The first 7 rows are patterns. Each new row is the sum of 2 different patterns, raised or lowered, with some noise. Before adding, each is slid sideways (what falls off one end comes back at the other) and multiplied by a number that may be negative. Names go in the order of the patterns.
Known rows, each followed by the names of its patterns:
[ -4.1 -11.9  21.8  22.0  25.1   6.2 -25.3  22.6  13.6 -25.1  -2.9  -3.6
   1.7   0.1   9.4   9.8  27.3  22.8  14.1 -20.4   6.7  -7.3  25.3  24.7
  13.3  27.3 -27.9  18.3   6.9 -24.4 -14.7  -6.3  -5.6  16.7  15.4  27.3
  -3.7] : Vufi
[  7.9  21.1  -4.3   1.0  -9.3 -23.4  -8.0 -13.8   9.5  17.7  10.2   7.1
   0.6  11.5 -21.6  -7.9   6.9  12.2  24.8  -6.9  11.7 -15.5 -13.1 -18.8
   3.0   4.2 -13.9 -10.4  -7.7  18.8 -19.3 -13.0  -4.0  24.0   7.7 -26.8
  -2.6] : padof
[ 16.2   0.3  19.2   5.9 -19.5 -11.5  -5.1  21.2  -2.7  -0.4   9.2   1.7
 -27.2 -12.9  20.3  20.3 -16.4 -25.2  24.5  -9.0  14.5   4.8  18.7  23.4
  24.4 -13.4  -7.4  21.1  24.3  12.7 -13.4  23.1  -7.6  24.0 -27.7  27.2
  12.0] : Lapob
[ 22.4  -0.6 -18.6 -19.0  18.4  24.5  25.0  -8.6  27.1 -16.0  26.8   2.0
  -3.5  11.2   9.2  18.9  17.6   7.9 -25.7 -27.2 -20.4  -0.3  21.8  -5.2
  23.1 -17.8  20.0  14.9  16.1 -22.8  -7.9  -5.7  20.5   5.7  19.8  -8.9
  18.1] : fot
[  0.4   4.4 -25.2  12.6  10.3   5.1   2.4 -14.9 -19.9 -10.2 -12.5   6.0
  26.7 -11.1   5.6  -0.8  15.2  18.9 -19.8  25.9  23.7 -24.2  10.6 -20.9
 -16.3  -9.7   0.1   7.5 -15.9  -5.6  17.4  -0.1  13.6 -18.5  -2.3 -25.8
  28.1] : porab
[ 17.0 -13.0 -21.0  -5.4  27.9  16.4 -17.8  10.1 -16.0 -17.3  -0.1 -26.7
  15.1  17.7   6.7  15.2  -7.0   1.5 -15.3  24.9 -24.0   1.7 -25.8   4.2
   8.4  -2.6  19.2  -7.4   4.2   0.0 -15.1 -23.8   0.4  26.2   0.0 -23.3
  27.4] : zirib
[  0.3 -18.7  14.9 -16.8  11.2 -23.4  -6.0 -14.3 -12.0   6.1  17.8   2.1
   5.2  -5.1  19.1   7.8 -23.6  -0.5   2.0  11.0  -7.1 -26.1  16.7 -19.8
 -10.3 -12.8 -11.0 -24.5  25.6 -15.3 -27.0   1.8 -27.6 -11.6  17.7   1.0
  23.8] : zibet

New rows, each followed by the names of its patterns:
[ 50.4  13.1  19.1   6.2   9.9   2.3  51.7  -1.8  26.5 -16.4   0.2  30.6
   6.7  34.7  -4.1   4.8  29.0 -14.5 -24.0  28.4  32.3  30.5   4.9  46.1
  34.3  -4.8   2.1  12.0  26.9  30.5 -12.8  37.6  -0.9  16.7  -8.3 -13.5
  23.9] : porab zirib
[-18.4 -34.0 -13.6 -14.8 -19.4 -13.5  11.0   3.4  -1.3 -38.6 -33.6 -13.6
  19.4 -15.8 -23.6 -11.7 -27.0  10.1 -16.4  -6.3  -8.6  -7.6   0.2 -11.3
 -27.2 -37.3 -21.1 -33.7 -38.1  20.3  -8.2  -7.3 -47.6  -2.8  15.0  10.7
 -49.8] : fot zirib
[ 13.1  -3.4  13.4  13.2  21.1 -31.5 -29.2 -14.6  16.9  24.7 -19.9  18.6
  -2.4  34.6   8.8  12.1 -24.3 -21.5 -10.8   4.9  10.4  28.5   2.1  23.7
  18.0   8.8 -25.7 -20.9  21.1  27.6  39.1  -7.3  31.0 -20.7  12.6 -11.8
   2.7] : padof fot
[ -7.9 -35.8 -20.5 -63.1 -25.2 -14.3   4.6 -10.7 -45.9 -29.7 -37.9 -10.0
 -52.3 -22.6   8.1 -35.4 -28.3 -26.9   1.9 -43.8 -38.2 -47.6 -11.4 -21.8
 -27.1 -28.1  -2.1 -22.6 -44.8 -28.2 -53.2 -12.9 -40.9 -34.2   9.7  17.0
   1.8] : Vufi padof
[ 38.6   5.1 -17.1   2.0  13.1  21.6  -2.2  16.4  32.3  27.2  38.0   7.8
  -1.0  -5.2  29.0  32.7  33.4   4.6  44.2   0.1  29.0  19.9 -19.5 -13.6
   2.8  -4.8  25.5  40.1  24.3  17.3  11.8  17.3  40.3  11.1  45.8  40.9
 -22.2] : Vufi porab
[ -0.3  25.3   4.2  -0.2   5.7   6.6 -22.6 -24.7   4.5  26.9  22.2 -29.8
 -13.4 -10.9  17.0  18.1 -14.5 -16.4   2.0  -1.1  -3.9  10.8  20.1   5.8
   1.3 -14.9  -4.6 -21.2  10.4   8.2  21.5   1.2 -19.9   4.7 -28.1  12.5
 -24.7] : Vufi padof
[ 32.7   1.9 -21.1 -11.4  18.0  13.5  -7.7   2.7  37.2  15.3 -42.9  -6.0
  40.7  50.1 -11.5 -17.8  25.0 -24.0  20.4  -2.5  37.5  47.5  43.1   5.5
   2.1  40.6   8.3  12.8   2.3  42.7  24.9  22.5  -5.5  20.5   6.6  11.6
   8.8] : padof Lapob
[ 21.0   4.6   0.0   9.2  30.8   8.0  33.9  10.5  31.3 -13.0  -5.0   1.0
   5.2  31.5  10.4  15.7  26.6  40.3  -5.8 -20.5  21.6  45.2   2.8 -10.9
  28.8  21.4  10.0 -31.2   0.7  32.6  -9.0  20.4  22.4  28.9  20.3 -12.5
  -8.4] : padof zirib
[ 18.1   0.3   9.3  -2.6  30.8  24.0  50.6  27.3   3.8  16.6   4.9  30.4
  14.9   0.2  45.1  46.9  18.5 -30.2   5.6  57.8 -10.0 -10.8  14.5  38.0
  15.8  -4.1  13.2  38.9  15.8  24.6  19.8   9.5  37.5   1.7 -12.8  23.6
   6.0] : padof zirib
[-18.1  -6.2 -35.7  -8.7 -37.8 -35.1 -55.0 -34.4 -30.4 -29.9 -26.8 -21.5
 -12.8 -62.5 -40.6 -12.9 -24.6 -64.0 -55.7  11.1 -41.7 -32.8  -5.3   1.0
 -13.4 -24.8 -47.8 -21.2   0.4 -19.1 -12.8 -55.3 -18.0 -39.9 -25.6 -46.8
   7.5] : Lapob zirib
[ 16.9  -6.8  -0.5   5.1  22.2  -5.2 -28.9   3.0 -14.9  16.0 -45.7   7.3
  -2.7  20.8 -21.3  -1.5  -5.4 -11.0 -14.6 -29.4  11.3   1.0   4.7  -0.9
  -6.0 -37.5 -31.4   6.2   0.3 -17.0 -18.8  22.5 -12.7   7.2   3.5  -6.6
   5.4] : padof Lapob
[ -8.6 -47.4  25.1   7.1 -39.6   3.6 -20.0  -5.0 -17.2 -26.5 -59.1 -29.1
 -25.5 -35.6 -17.5 -32.2  20.7 -52.4  11.8 -29.4  25.2 -61.9 -31.6 -34.7
   4.6 -28.1  -3.4  -4.1   7.5   9.2 -33.1 -34.5 -33.1  -5.7   9.2  29.3
  -8.1] : Lapob fot
[ 23.4  -5.9  -4.4 -29.2 -13.6 -20.3  -6.9  -3.0   4.0  -3.8 -29.8 -27.4
 -10.0  42.1 -13.9 -25.9  21.2  10.5  17.8  -4.3   0.1 -17.8 -20.6 -30.5
 -32.2  -7.3  34.1   5.1  10.2 -24.2 -12.1 -29.8 -27.0  27.0  -8.5  13.1
  20.6] : Vufi padof
[26.0 10.2 26.7 41.8 44.3 40.3 21.5 22.2 30.9 19.9 26.7 23.0 40.1 42.1
 35.0 37.6 30.7 60.0 55.7 29.7  9.7 25.1 32.9 49.4 64.0 21.7 55.9  5.6
 62.3 29.2  2.2 12.7 18.0 34.9 54.9 47.8 55.1] : Vufi porab
[ 18.8  14.2  14.5 -11.0 -54.2  19.4  -7.5 -31.3 -29.9 -27.5   1.3 -26.6
 -23.7  10.0   2.5  21.3  11.6 -19.5  -8.7 -23.0  20.1  11.5 -17.0  12.5
 -45.6  15.9  -8.2 -14.9 -47.1 -14.2 -17.2  20.2 -10.9   1.4 -13.6 -15.9
 -10.6] : Vufi porab
[ 17.6  54.3  40.8  20.8  25.5  28.6  70.9  28.8  20.3  26.1   8.7   1.7
   5.8   9.6  45.4  19.9   6.5  20.7  20.5  52.3  -3.9  37.0 -11.4  68.4
   7.3  25.9  -2.8  33.1  21.9  25.2  41.8  24.3  18.2   5.7  22.6  32.6
  36.4] : Lapob porab
[ -3.7 -14.4 -39.7 -45.6 -65.9 -35.3  20.2  -6.1 -11.1 -59.6  20.9 -16.5
  10.0 -35.8  -8.2  -1.0  26.9 -25.5  -5.3  -6.6  20.9  17.1 -29.8 -13.4
 -45.7  20.2 -21.0  31.1 -19.1  18.4 -33.6  22.7 -13.6 -42.5 -20.1 -15.9
  21.9] : Lapob fot
[25.7 30.9 50.0 34.0 59.5 15.5 16.4 35.2 26.3 40.2 16.8 53.9 23.2 49.5
 10.2 42.0 46.8 28.1 23.1 -1.8 41.4 26.9 33.9 55.3 52.0 37.1  5.3 17.4
 39.1  8.0 13.6 28.2 59.3 40.6  7.1  8.8 25.1] : padof zirib
[ 37.2  26.8  28.9 -33.7   7.0   1.4  39.2 -20.7  -7.1  28.9   9.1  18.9
  16.1  22.2  37.8 -10.6   0.1  30.8  15.4  23.0  17.9 -28.2  36.4   7.5
 -11.5  54.8  11.2  12.1  19.7  -4.7   8.2  15.3   6.3  30.6 -14.9  30.6
   5.8] : porab zibet
[-25.9  -3.9  -5.5  27.5   4.7  -1.3  -6.6  -8.6  -4.1 -17.0  16.4   2.4
  -6.5  -4.8 -18.3  -3.8 -14.5  11.2  -1.9   5.6  25.6  -9.9 -12.9  -9.0
  14.1  16.4  11.5 -23.7 -10.8 -20.2 -23.1   9.0  -1.8  18.3  17.3   4.5
  24.3] : padof zirib
[ -0.3  60.8  36.6  33.0  40.5  39.3   5.1  12.9  10.6   5.9  14.0  40.5
  55.8  10.7  -8.7  41.2  52.7   9.6 -12.8  33.2  23.5  58.6  -4.0  10.3
  18.8  21.1  50.9  39.1  25.2  38.2  -6.8  -1.0   7.6   9.7  57.0  12.7
  42.4] : porab zirib
[-33.6 -13.7 -52.1 -18.7  16.0 -25.6 -16.2  -5.2 -22.1 -14.4  19.4 -24.2
  -7.9 -40.8   0.9  -1.4 -27.0  -1.3 -33.7   0.0 -11.0  -8.9 -53.4 -15.8
   0.9   4.4 -41.1  -0.1  -5.3 -29.8 -22.6  -5.4  18.5   8.9 -35.0 -25.1
 -23.2] : porab zirib
[ 11.9  34.4 -30.5  25.0  38.4   0.6  12.8  -5.8  -0.2  19.6   0.0 -10.6
  39.4 -31.8  38.2  -7.8  18.6  14.7  18.9  25.7  11.0  -9.9 -24.2 -27.4
 -11.0 -19.1   6.9  15.7  18.8 -18.0   8.1  13.6  34.7 -34.8  12.0   1.2
  24.1] : fot zibet
[-18.0 -13.4 -57.9 -48.7 -49.2 -31.3 -16.3 -28.6 -16.7 -38.0 -20.2 -49.4
 -16.9 -12.4   8.6 -20.0 -62.9 -13.4  -7.6 -32.0 -30.8 -32.1 -28.4 -43.9
 -30.8 -32.1   0.0   4.9  -6.7 -32.7 -20.6 -26.4 -25.3 -13.8  -9.8   1.7
 -26.0] : Vufi padof
[-12.5 -23.8  -6.5   7.4   2.6 -13.6  -5.6 -24.1  27.3  -6.3 -14.9  -6.7
   5.8  23.6  -8.9  17.1 -18.4 -13.5 -15.5  10.6 -12.0  -2.9  23.3 -17.6
  26.9   9.2 -12.1 -19.1 -34.8  -9.3  20.2 -14.9  20.7 -23.4  25.0  10.9
   0.4] : fot zibet
[-50.2 -49.0 -22.0  -1.5  15.3 -56.0 -38.1  26.6 -13.9   3.8   0.0 -12.2
  -3.8 -33.4 -53.1 -38.2 -38.8  13.2 -18.9   5.5 -52.5 -20.0 -24.5 -17.7
  12.6 -32.3 -15.1   1.8   7.2  -9.3  -8.6 -14.5  -7.5 -39.4 -26.6  -5.3
  15.1] : Vufi zirib
[ 22.0  35.1  25.7  25.4   0.8 -15.0  20.3  -2.4  14.8   9.4  10.5  -1.8
  -4.4  -3.4  30.4   4.8  33.3  20.1  44.7  16.2  -7.9  24.9  22.0  24.4
  -7.6   5.9  34.1  -3.2 -14.8  -3.3  26.7  -7.2  25.3 -21.9  -8.9  11.9
  -5.0] : padof zibet
[  0.0   1.8 -38.1 -32.6 -12.4   5.6 -17.9  -9.0 -32.1 -25.8 -27.3 -20.2
 -48.4  15.1  -2.3 -29.5 -28.6  -9.2 -17.8 -23.9  10.8 -36.9  31.9 -30.4
 -35.2 -32.1 -33.3 -32.7  -7.2  -4.2   9.3 -18.1 -15.2  -4.0   2.1 -15.8
 -18.8] : Lapob zibet
[ 30.8  -7.0  22.9  10.8 -28.6 -20.3   8.6  37.0   1.2 -35.4  39.1   5.9
 -14.0 -26.2  -8.3   7.3  42.8 -21.2  -7.2  -7.8 -34.6  -2.8  -6.5  20.6
  39.6  15.7   5.6  12.2  -5.7  -2.0   6.5 -16.4  -5.2 -33.2  10.6  26.5
   4.2] : zirib zibet
[ 46.1 -11.5  -7.1   5.5  -1.5  -7.3  10.8  21.2  53.6  30.9 -11.4  11.7
 -14.9  34.9 -26.1  26.1 -17.0   5.1  27.8  22.5  11.5   5.6   1.8  27.9
  47.8  21.2  35.0  24.0   7.8  17.9 -21.3  43.8 -13.5   0.7  -7.5  31.1
   6.4] : fot zibet
[ 11.6   3.3  -5.8  14.6  -5.4  40.4  18.8 -24.8 -34.4  -3.5 -32.4  26.4
  -5.9   6.3 -23.2  14.9 -11.6  17.4  -2.9  12.0 -19.1 -16.6   0.5 -11.1
 -25.4  12.5  11.3 -17.7 -27.7 -17.0  12.3  -2.0  28.4 -14.8 -20.9   4.7
 -17.9] : Vufi fot
[  7.2  49.7  20.4  31.0  -5.3  28.7  33.5  26.9  40.1  20.1   6.3   5.8
  -9.4  16.8  22.3  16.4  11.3  26.1  37.7  25.2 -12.0  11.5  18.9  24.0
  20.0  -1.8  10.6  30.3   5.7  17.7  25.6  21.2  25.4  35.7  56.1  47.6
  18.0] : Lapob fot
[ -6.7  45.5  41.7  28.8  -1.6  20.0  14.0  34.6 -31.8  25.4   7.5  37.2
  13.2  49.7 -11.2  -6.1  -5.2  26.4  12.7  -2.8   4.3  14.3  22.2   5.0
  10.9  39.1  18.9 -25.2  -5.4  22.5   4.0   6.1  -4.4  38.7   0.8   3.7
  19.1] : Lapob porab
[ 12.6 -28.9  -6.1  -0.1   9.7   5.4  12.7  58.3   4.5   4.9 -10.7  32.5
  53.1  16.1  33.6   0.2  43.6  33.1  13.9 -16.5  18.4  37.7  12.1  42.4
  24.3  17.1  29.3   1.1  -4.1  35.7 -11.2  46.2  20.5  44.5  40.4   2.2
  36.5] : Vufi zibet
[ -6.0   1.1  -3.5   1.2  31.9  30.8  62.6  12.6 -23.1  31.3  19.9   0.9
 -22.5  23.0  25.2  13.7   0.1  21.5  38.6  11.9  26.3  53.8  28.1  22.4
   7.1   1.3  18.3  -9.4   2.6  35.0  16.0 -18.7  26.4   5.3  20.5  37.0
  -4.9] : zirib zibet
[ 31.1  26.2  53.4  44.6  24.5  -1.6  11.0  10.2  32.9 -19.2   6.6  -8.8
  49.7  22.2  40.6 -22.7  10.1  -7.8  36.5 -12.8  -9.1  10.5  27.6  43.8
  20.0   5.1   6.6  16.1 -30.9  34.1  -8.6  10.1   3.2 -13.3  24.1 -20.1
 -21.0] : fot porab
[ -2.4 -26.4  -5.3  -3.3   8.9   9.4 -20.1  16.7 -21.1  17.6  27.1  -2.6
  38.0  31.9  -0.2   2.9  42.0  -7.2  22.5  14.8  19.2  16.1  30.1 -39.0
  22.7 -12.7  11.4  20.4  -2.3  21.2 -30.2  15.5   3.1  27.7   9.0  -3.0
  -5.2] : Lapob zibet
[35.4 21.0 27.4 38.5 19.4 40.9 28.0 22.1 20.1 23.1  7.8 19.2  9.3 18.8
 28.7 -1.9 28.1  3.8 25.9 44.0  0.1 39.0 42.1 48.9 23.0 24.0 26.6 11.3
  5.2 11.6 24.2 51.6 34.7 46.0  1.2 32.3  2.6] : padof porab
[-34.0 -14.1 -29.1 -16.9 -24.9 -15.6 -36.5 -21.2   8.0 -21.2 -12.2 -37.9
   3.9   0.8 -34.5 -23.7 -12.6 -17.9 -13.1 -47.4 -48.8 -29.1 -22.3  -7.5
 -16.2 -18.3   2.2 -31.0 -27.4 -41.1 -28.5 -40.7 -11.7  -4.5 -10.3 -47.0
 -22.9] : padof porab
[-49.8  -9.0 -44.8 -15.0   3.0  -8.3  -2.8 -31.3 -29.1 -28.9  24.5  24.4
  22.3 -11.8 -46.0   5.8 -23.3 -15.0 -29.8 -32.4 -21.9   5.9  -4.6  -0.9
 -11.4  -5.6 -22.9 -14.6 -25.1 -38.5   5.9  22.0  13.5  -8.9 -52.1 -24.3
  -2.4] : Vufi fot
[ 28.7  28.0  43.9  -3.4  19.5  17.9  37.4   8.9  15.9  54.5   8.5  16.5
  -2.2  18.5  -5.0  19.5  15.0  46.1  52.3  56.0  -2.3   6.3  25.0  53.7
  45.9  22.5  36.3 -12.2  56.8   2.9  20.0  25.3  27.1  21.6  32.8  32.0
   8.9] : Vufi Lapob
[-30.9   0.2  18.9   4.0   5.9  17.8 -19.8  51.4  -8.9  -7.8 -24.3  -5.3
  21.5   5.9  22.3 -28.8  11.6  -6.1  20.6   2.6  16.8  -3.9  -7.6  10.0
   7.3  21.0  -1.0  43.8  21.8 -41.6  13.6   8.3 -37.6 -18.5  13.3  25.8
  -2.2] : porab zirib
[ 21.2  15.6  -6.2  24.7  -6.3  29.8 -23.8  30.2  25.5  17.4  33.4  22.6
  -3.8  22.1  15.0 -15.9  35.9  44.7  -4.1 -17.3  18.0  22.8  11.3 -19.8
  16.0  24.3  42.3   0.0  27.3   3.3 -10.2  -8.5 -15.9  19.2  32.4  -0.4
  22.6] : zirib zibet
